The groups are shells around one centre, one inside the other: the same stretched ball of 6 dimensions in 8 sizes.
Known rows, each followed by its group:
[ -5.6  14.9 -10.5  -6.7   2.9   5.6 -12.5  14.6  17.8  -1.4  -4.9 -23.7
  19.6 -17.6] : Q884
[  7.0  18.1  13.6  -7.7  -5.0  -4.4  13.8  -8.7 -27.4 -18.8   5.3  34.0
   5.9  -3.0] : Q295
[  7.9   7.0   4.2  -2.1   9.6  10.1  -3.0 -19.5 -27.8  -4.5  -2.0  -7.9
 -13.5  23.9] : Q418
[ 20.1  31.7  -0.3  -3.2  -3.7  14.8   2.1 -16.0 -15.2 -24.9 -14.4  -4.8
  31.3 -15.9] : Q879
[ 27.2  22.2  16.1   5.9  -5.5  -2.6  13.8  -1.1 -11.4 -16.2  -7.5  -5.3
  25.3   2.3] : Q716
[  8.5  -1.3 -12.5  -6.9   2.3  14.1  -1.7  -9.6  -8.6  -5.9  -9.3  -8.7
   1.9  -1.7] : Q418
[ 21.3   5.9  16.7 -21.7 -13.4  -9.1  29.8  17.5 -22.8 -20.4   8.4  41.0
   1.5  -7.5] : Q103
[ 11.2   1.2  11.7  -8.8 -13.1 -14.1  26.8   8.1 -15.3 -15.1   7.1  44.4
   7.6  -9.9] : Q716
[ -6.9 -13.4  -4.5  23.2  10.6  -3.1  -6.3 -22.9  -3.3  14.3  -3.5 -14.6
  -6.6  26.1] : Q716
[ 15.3 -13.6   9.0  -9.6 -11.8 -11.0  30.9   0.4 -24.9 -11.9   6.8  48.3
  -7.7   1.9] : Q513
[-11.1  -2.4 -13.2  15.7  15.6  11.1 -19.0 -31.6  -7.6   9.6  -8.1 -24.7
  -6.1  19.9] : Q418
[-22.6 -44.2 -13.4 -14.7   0.0 -16.9   7.8  30.6  14.7  21.9  17.2  23.9
 -31.7   2.2] : Q716
[  0.4  -2.4  11.5  15.2   3.5 -13.7   5.7  -4.2  -5.3   6.4   4.1   0.2
  -1.0  21.1] : Q959
[ 22.6  15.5   7.1  -2.3   0.3   5.7   4.8   2.9  -8.3 -10.3  -8.0 -19.4
  13.4   5.6] : Q295
[ 22.3  36.7   6.3   7.4  -0.4   9.6  -2.6  -7.9  -3.3 -18.1 -15.8 -28.5
  38.8  -7.4] : Q884
[ -0.1  20.3  -0.8 -20.3  -6.0   1.3   4.0  15.0  -2.7 -16.5   2.9  16.7
  16.1 -25.9] : Q879
[  7.3  -1.7  10.0  15.6  -7.4 -18.6  17.1   2.4   2.8  -1.6   0.8  15.1
  18.5   0.3] : Q716
[  7.7  41.2   7.8  13.2   6.1   6.3 -13.3 -10.2   0.6 -10.5 -11.1 -35.0
  34.9  -1.3] : Q513
[  1.0  18.3  -5.2   9.1  18.5  19.6 -24.2 -26.2 -11.9   1.8 -11.7 -47.0
   0.0  22.9] : Q295
[ -1.6 -26.2  -4.6  -1.7 -12.2 -19.5  22.9  17.1   9.1   3.0   6.7  36.4
   2.8 -12.5] : Q959
[-12.5   5.2 -16.5   9.9  18.2  17.6 -26.7 -27.1  -3.9   8.7  -9.9 -37.4
  -4.1  15.6] : Q418
[-22.1 -21.1 -23.6 -25.0   3.8   4.7  -6.5  15.5   6.1   7.8   7.8  12.4
 -21.2 -12.6] : Q103
[ 15.6  32.5   1.6  -5.5  11.3  26.7 -12.2 -33.4 -36.2 -18.9 -12.4 -21.8
   3.1  13.7] : Q103
[  1.5 -27.0  10.4 -11.2 -14.6 -30.4  32.9  36.9   4.6   3.3  18.2  48.4
  -8.6  -5.2] : Q295
[-21.3  -3.5 -12.3  -7.2  13.6  10.1 -15.8 -20.3 -18.1   5.0   4.6   3.6
 -23.7  12.3] : Q884
[-22.7 -53.7 -18.6  -8.5  -4.3 -21.0  12.7  28.9  21.7  23.7  15.0  30.9
 -25.4  -4.2] : Q295
[ -1.9   7.4   3.6   7.2  13.3   4.0 -12.0 -10.2  -9.2   6.4  -1.2 -26.7
  -7.5  25.3] : Q959
[-12.9 -12.5   3.3  16.0   6.1 -13.9   1.2 -11.0  -5.0  12.3   7.0   9.1
 -10.3  20.6] : Q295
[-11.9 -58.1 -10.3  -8.1 -11.9 -28.9  28.2  33.5  17.4  19.2  16.6  47.1
 -22.9  -4.2] : Q103
[ 15.2  19.8  24.8   0.1   4.9  -3.0   7.9  -9.4 -32.9  -9.9   4.9   3.1
  -7.1  28.1] : Q513
[ -6.1  -9.3   8.9  -2.2   3.3 -10.2   9.3  -7.2 -23.2   2.2  12.2  28.0
 -22.2  19.9] : Q418
[-21.5 -39.9 -18.3  -7.8   6.5  -5.1  -1.1   6.8   3.9  20.6   9.8  11.8
 -33.3  11.0] : Q418
[-11.0  -8.3 -11.9  -3.1  -0.8  -1.3   1.8  -6.7  -3.0  -0.8   1.5  20.2
  -0.1  -9.2] : Q959
[ -7.3 -23.9   3.2 -22.9  -7.3 -21.4  18.7  45.4   9.7   7.8  19.6  30.0
 -18.0  -5.3] : Q879
[  2.6 -11.4 -13.2   1.8   8.7  11.2  -7.3 -11.7  -4.5   6.5  -7.9 -21.7
  -9.0  14.4] : Q418
[-19.9 -27.0  -2.3  13.2   9.5 -14.9  -1.9  -3.8   1.0  22.6  10.3   4.3
 -24.1  26.8] : Q884
[-23.8 -45.2 -20.4  10.4   5.5 -12.5  -1.6   2.8  18.2  27.5   5.6   4.2
 -20.5  11.1] : Q716
[-19.7 -37.5 -21.0 -10.4  -4.6 -15.9   4.9  40.5  37.1  20.1   8.8   7.9
  -5.7 -18.1] : Q103
[-26.1 -51.2 -28.1  -5.7   5.5  -6.2  -2.9  12.4  18.0  27.0   7.7   7.0
 -30.9   4.5] : Q879
[  7.7 -10.5   6.1 -11.9  -6.5  -6.0  22.6  -7.1 -30.2 -10.9   8.0  46.2
 -15.0   5.1] : Q103
[-14.2   3.1  -7.8   5.2  13.5  10.6 -14.0 -35.7 -24.2   1.1  -0.9   1.3
 -14.4  17.3] : Q103
[-10.4 -24.8 -14.1 -11.3   6.5   5.4   0.0  -9.8 -16.2   7.0   5.0  15.3
 -30.4  12.6] : Q884
[ -5.1 -27.5 -14.9  18.5   9.7   3.4  -4.2 -28.3  -6.3  15.0  -6.7  -9.9
 -14.9  24.8] : Q513
[  6.4 -33.1   2.2  -2.6 -17.0 -27.9  33.3  32.4  14.5   4.8   9.5  39.1
   2.9 -10.7] : Q884
[ -6.7   1.9   8.1 -31.4  -6.2 -11.9  13.7  33.3  -8.0  -7.6  19.0  37.8
 -12.3 -12.6] : Q513
[ -3.8  11.9 -16.5   2.4   9.5  20.7 -15.7 -34.3 -15.7  -7.6 -12.3 -11.9
   5.7  -0.6] : Q879
[ -5.4  10.7 -14.3 -11.9   9.4  16.9 -17.2  -0.9  -0.2  -1.6  -5.7 -25.0
   0.6  -3.9] : Q959
[ -1.2 -17.0  -1.0 -23.7  -9.5  -9.9  21.4  18.5 -11.2  -6.0  12.7  46.8
 -14.4 -10.6] : Q716
[-11.9  -9.8 -19.5  -7.8   3.4   9.1  -5.2 -13.9  -7.7  -0.5  -1.7  11.6
  -7.6  -6.8] : Q295
[ -0.3  -7.9 -15.7  -0.2  -7.2  -4.6   3.9  19.6  27.7   1.9  -6.4  -5.9
  24.6 -25.2] : Q879
[  3.4   5.8 -12.7  -3.9   5.3  17.1  -6.9 -21.4 -15.1  -7.9  -9.8  -7.0
   2.1  -0.3] : Q959
[  8.8  25.8   3.8  16.2  11.3  14.9 -11.1 -43.4 -28.2 -10.3 -12.3 -19.7
   9.7  20.2] : Q884
[-1.5 18.8 11.1  4.4  1.3 -7.7  1.4 -1.3 -6.9 -6.0  3.4  4.8 12.1  1.6] : Q959
[ 23.7   7.5   0.6   4.6  -9.0  -2.5  12.1  13.7  13.0  -8.7 -11.7 -14.9
  32.9 -13.1] : Q513
[ 10.7  -3.7 -15.9  -8.1  -1.9  12.6   1.7  -1.9  -0.1  -6.8 -11.1  -8.1
   9.5 -11.3] : Q879
[  5.2 -37.3  -6.3 -12.2 -17.3 -22.3  31.0  39.0  19.0   4.9   8.3  36.3
   0.3 -18.4] : Q513

New rows. What belongs after each?
[ 19.9   5.3  19.4 -10.0 -11.1 -15.8  25.3  26.7  -5.8 -10.6   7.1  19.2
   8.9  -1.8] : Q884
[ 15.2  -6.0  10.7  19.5  -1.9 -10.2  15.6 -16.0 -13.7  -0.9  -3.4   6.9
   5.7  20.0] : Q884
[-32.5 -39.6 -10.1  -1.4   6.2 -20.9  -1.1  21.7  17.0  28.9  18.7  14.7
 -31.2  12.2] : Q103
[ -5.9   4.6  -1.7 -14.9  10.8   9.7  -8.7  -5.1 -20.2  -0.8   4.7  -3.7
 -21.0  14.5] : Q959
[ -1.6 -17.7   5.8 -17.8 -12.1 -23.5  23.8  41.8   9.9   1.7  16.1  36.0
  -4.4 -12.6] : Q716
[ -4.6 -32.6  -7.9  -4.8   2.5  -9.2   6.0  20.2  10.4  17.5   6.4  -2.2
 -20.5  12.7] : Q716
[ 16.7  37.8   3.3   1.2   5.6  16.1 -11.6  -8.1  -5.9 -14.9 -14.3 -37.8
  27.8  -2.0] : Q295
[ -7.1   4.8 -17.6  -4.3  -0.6   7.9  -5.6  -7.2   3.8  -6.6  -6.9   3.4
  15.7 -21.4] : Q879
[ -3.9  28.5 -12.5 -11.9   9.1  22.7 -20.4 -13.2  -8.7 -12.3  -9.2 -21.7
  11.8 -11.4] : Q884
[-17.5   9.5  -3.5 -25.7   7.5   4.5 -10.4  13.1  -8.8  -1.7  11.6   6.8
 -16.3  -3.5] : Q103
[ -9.4   9.4 -20.8  12.3   9.6  12.8 -23.0 -11.9  18.8   5.4 -15.0 -41.1
  22.3  -8.1] : Q879
[ -7.6 -19.0   9.0   6.3  -5.1 -23.1  20.5  -2.5 -12.5   3.7  13.5  45.4
 -11.4  10.1] : Q513
[-26.5 -49.2 -22.7   9.5   5.2 -15.5  -3.1  14.7  30.0  32.5   6.6  -2.8
 -18.9   7.5] : Q884
[ -9.8  11.6 -13.1  23.1  15.1  12.6 -24.4 -33.5   1.1   6.4 -14.0 -37.8
  13.0  11.7] : Q879
[-25.8  -2.2 -11.7  -7.3  16.7   5.5 -23.0   2.3   3.0  14.5   6.5 -19.9
 -20.2  11.5] : Q879
[ -1.8  15.9  -3.1 -12.9   5.1   6.5 -10.0  14.4   4.2  -3.0  -0.5 -20.2
   6.2  -5.7] : Q418
[ -0.3  43.0   0.9   2.3   9.5  15.4 -19.0 -19.3 -10.9 -14.6  -9.4 -25.1
  24.0  -4.4] : Q879
[-23.6   3.2 -17.4   7.2  17.3   7.9 -30.0  -2.7  18.4  16.7  -3.8 -42.5
   0.4   6.0] : Q513
[ -2.3 -13.9  14.3   2.5  -1.6 -22.7  15.9  15.7  -3.7   8.2  14.0  20.7
 -12.3  16.7] : Q418
[-15.3 -21.7 -21.1  12.1  11.1   5.3 -12.8 -18.5   4.8  16.3  -5.3 -15.6
 -10.5  12.6] : Q959
[ -2.7   0.9  -0.5   1.2   3.3  -6.3  -3.8  19.4  16.3   7.8   0.9 -20.7
   7.3   1.7] : Q959
[ 15.6  -6.5  -2.2  16.0  -2.1  -1.6   9.0 -11.9  -1.1  -0.8 -10.7  -8.2
  14.6   7.0] : Q418
[-19.1 -32.8  -6.4  -2.9   6.4 -15.3  -0.3  24.0  15.3  24.6  13.4  -0.9
 -26.1  15.5] : Q295
[-19.1 -30.2 -18.1  14.0   9.5  -1.5  -6.7 -22.3  -1.5  18.2  -0.1   2.5
 -19.0  17.5] : Q879
[ 13.3   5.3  -8.4   9.2  -2.3   3.3   0.0   3.5  16.3  -2.5 -14.3 -26.4
  29.3 -10.1] : Q295
[-18.5  -5.1 -10.0 -15.8  -1.8  -7.1  -0.8  21.9  11.8   2.5   9.5  17.1
  -0.8 -19.1] : Q295
[  4.7 -36.2  -8.0  -5.9  -9.0 -12.1  22.7  13.6   2.2   5.7   4.2  28.2
 -10.8  -1.3] : Q295
[  2.3   3.3 -16.1  24.6   5.9  10.6 -11.2 -31.0   4.9   1.3 -19.1 -28.0
  23.9   1.3] : Q513
[  8.6  28.7  -1.7  11.4   2.0  11.7  -5.3 -31.0 -14.6 -17.0 -14.0  -7.3
  28.7  -6.4] : Q103
[-26.5 -46.0  -9.4 -11.8   4.6 -16.8   6.6  17.1   0.6  23.6  20.9  30.4
 -44.9  16.4] : Q103
[  7.5  14.2 -16.4  -3.3   6.1  20.8 -14.3  -8.5   3.0  -6.3 -16.2 -35.1
  17.5  -8.4] : Q884
[-16.6  13.3 -16.5  -6.0  17.1  18.0 -29.7  -5.3   4.8   6.2  -4.9 -39.6
  -2.6   2.8] : Q879
[ -6.9  -8.3 -18.2  14.2  13.3  12.2 -17.6 -23.0   2.6  11.7 -11.4 -33.0
  -2.0  14.9] : Q959
[-13.3  -7.7 -12.1  24.8  13.4   0.7 -17.6 -18.5  11.6  17.5  -7.6 -33.1
   3.1  17.6] : Q295
[  3.6 -39.5   0.0   4.1 -12.6 -29.5  27.4  36.9  25.4  15.0   8.3  20.1
   0.4  -2.6] : Q103
[ 14.5  19.9  11.0  17.9   4.0  -0.2  -0.6 -13.7  -7.0  -5.3  -9.1 -22.7
  20.4  13.8] : Q959
[ -5.7 -14.0 -21.1   9.4  -1.1  -1.2  -3.8   5.0  26.7   8.9  -9.6 -15.6
  18.7 -14.9] : Q295
[ -6.4  28.8  -7.3  -2.8   7.7  16.9 -15.3 -27.8 -18.9 -14.7  -6.9  -3.3
  12.2  -7.5] : Q513
[ -9.5 -29.9  -8.1   1.6   8.6  -4.9  -1.1   2.9   0.6  19.2   5.5  -6.0
 -26.8  23.6] : Q418
[  5.3   8.5   2.2   2.4  -8.4  -6.2  13.6  -7.9  -8.9 -13.9  -1.6  27.4
  20.0 -14.2] : Q879
[  8.8  43.6   2.8   5.0   9.8  22.5 -14.8 -42.6 -32.6 -22.1 -13.7 -15.8
  18.8   4.9] : Q513
[-12.8 -22.3 -19.7  18.4   3.6  -8.2  -8.5  11.0  37.5  21.7  -6.7 -28.8
  13.1  -3.3] : Q103
[ -6.2   3.7  -3.4 -10.4  -5.7  -4.6   8.1   2.1  -6.6  -9.8   4.7  31.0
   7.1 -17.5] : Q295
[ -4.2 -30.0 -19.2  13.6   1.1  -4.7   0.8   1.1  20.6  16.2  -7.0 -12.8
   3.1   1.8] : Q418
[-34.0 -31.1 -19.8   4.3   5.9 -11.5  -7.1   1.9  15.4  21.7   9.5  13.9
 -16.8   0.6] : Q513
[ -9.4  -2.7   3.5 -18.3   7.5   0.1  -0.6   3.3 -21.6   1.0  12.9  14.8
 -28.6  15.2] : Q716
[-17.7  -1.3 -12.1  -1.3  19.6  13.8 -24.0 -17.9 -10.8  11.3   0.1 -25.2
 -22.4  22.4] : Q295
[-13.6 -35.0 -13.9 -12.7   5.2  -2.8   2.0   8.8  -2.4  15.3   9.4  11.8
 -33.7  12.4] : Q716
[-12.3  -2.3  -4.5  -3.1   8.6  -4.1 -11.6  20.5  16.8  13.5   4.5 -24.8
  -4.2   5.7] : Q884
[  3.1   0.5   2.9   5.0  11.8   4.9  -6.7 -11.9 -14.2   5.7  -1.5 -21.0
 -12.8  27.9] : Q418
[ 23.8   1.5   3.9  -3.8 -16.4  -9.5  24.9  19.8   7.2 -13.8  -5.0  14.3
  29.1 -21.0] : Q513
[ 13.5  18.4  -2.3  17.7  -2.1   1.8  -1.4  -6.1  12.6  -7.1 -16.0 -26.1
  39.7 -10.0] : Q879
[ 17.9   5.1   3.0  17.6   0.1   3.3   7.7 -28.3 -17.5  -8.3 -11.9  -3.2
  14.2  12.4] : Q884
[-17.1  -9.5 -19.2   5.9  17.6  13.2 -23.2 -19.2  -0.4  15.0  -5.1 -30.4
 -15.4  17.9] : Q418
[ 20.1  29.1  -5.7   6.2   1.0  19.9  -5.3 -26.3 -12.1 -19.7 -20.6 -22.5
  32.3  -8.6] : Q103
[ -2.9  25.7  -4.8 -14.5   3.4  14.0  -8.3 -11.4 -17.5 -16.5  -2.5   4.9
   8.3 -12.7] : Q295
[  0.3  38.2   9.6  11.3  11.5   8.1 -16.0 -23.6 -15.9  -9.3  -5.9 -23.5
  16.8  11.2] : Q879
[  4.3 -12.4   2.3 -17.7   2.4   0.5   9.3   6.3 -20.3  -0.4   8.0  14.5
 -25.6  14.7] : Q884
[ -3.9  15.1  14.4   1.4   4.5  -8.7   0.4   0.1 -12.3  -2.3   8.1   5.7
  -0.4  11.8] : Q418
[  7.0 -30.7   2.6  -4.5  -8.8 -19.9  24.7  26.5   6.6   7.9   8.8  22.6
  -9.1   4.0] : Q418
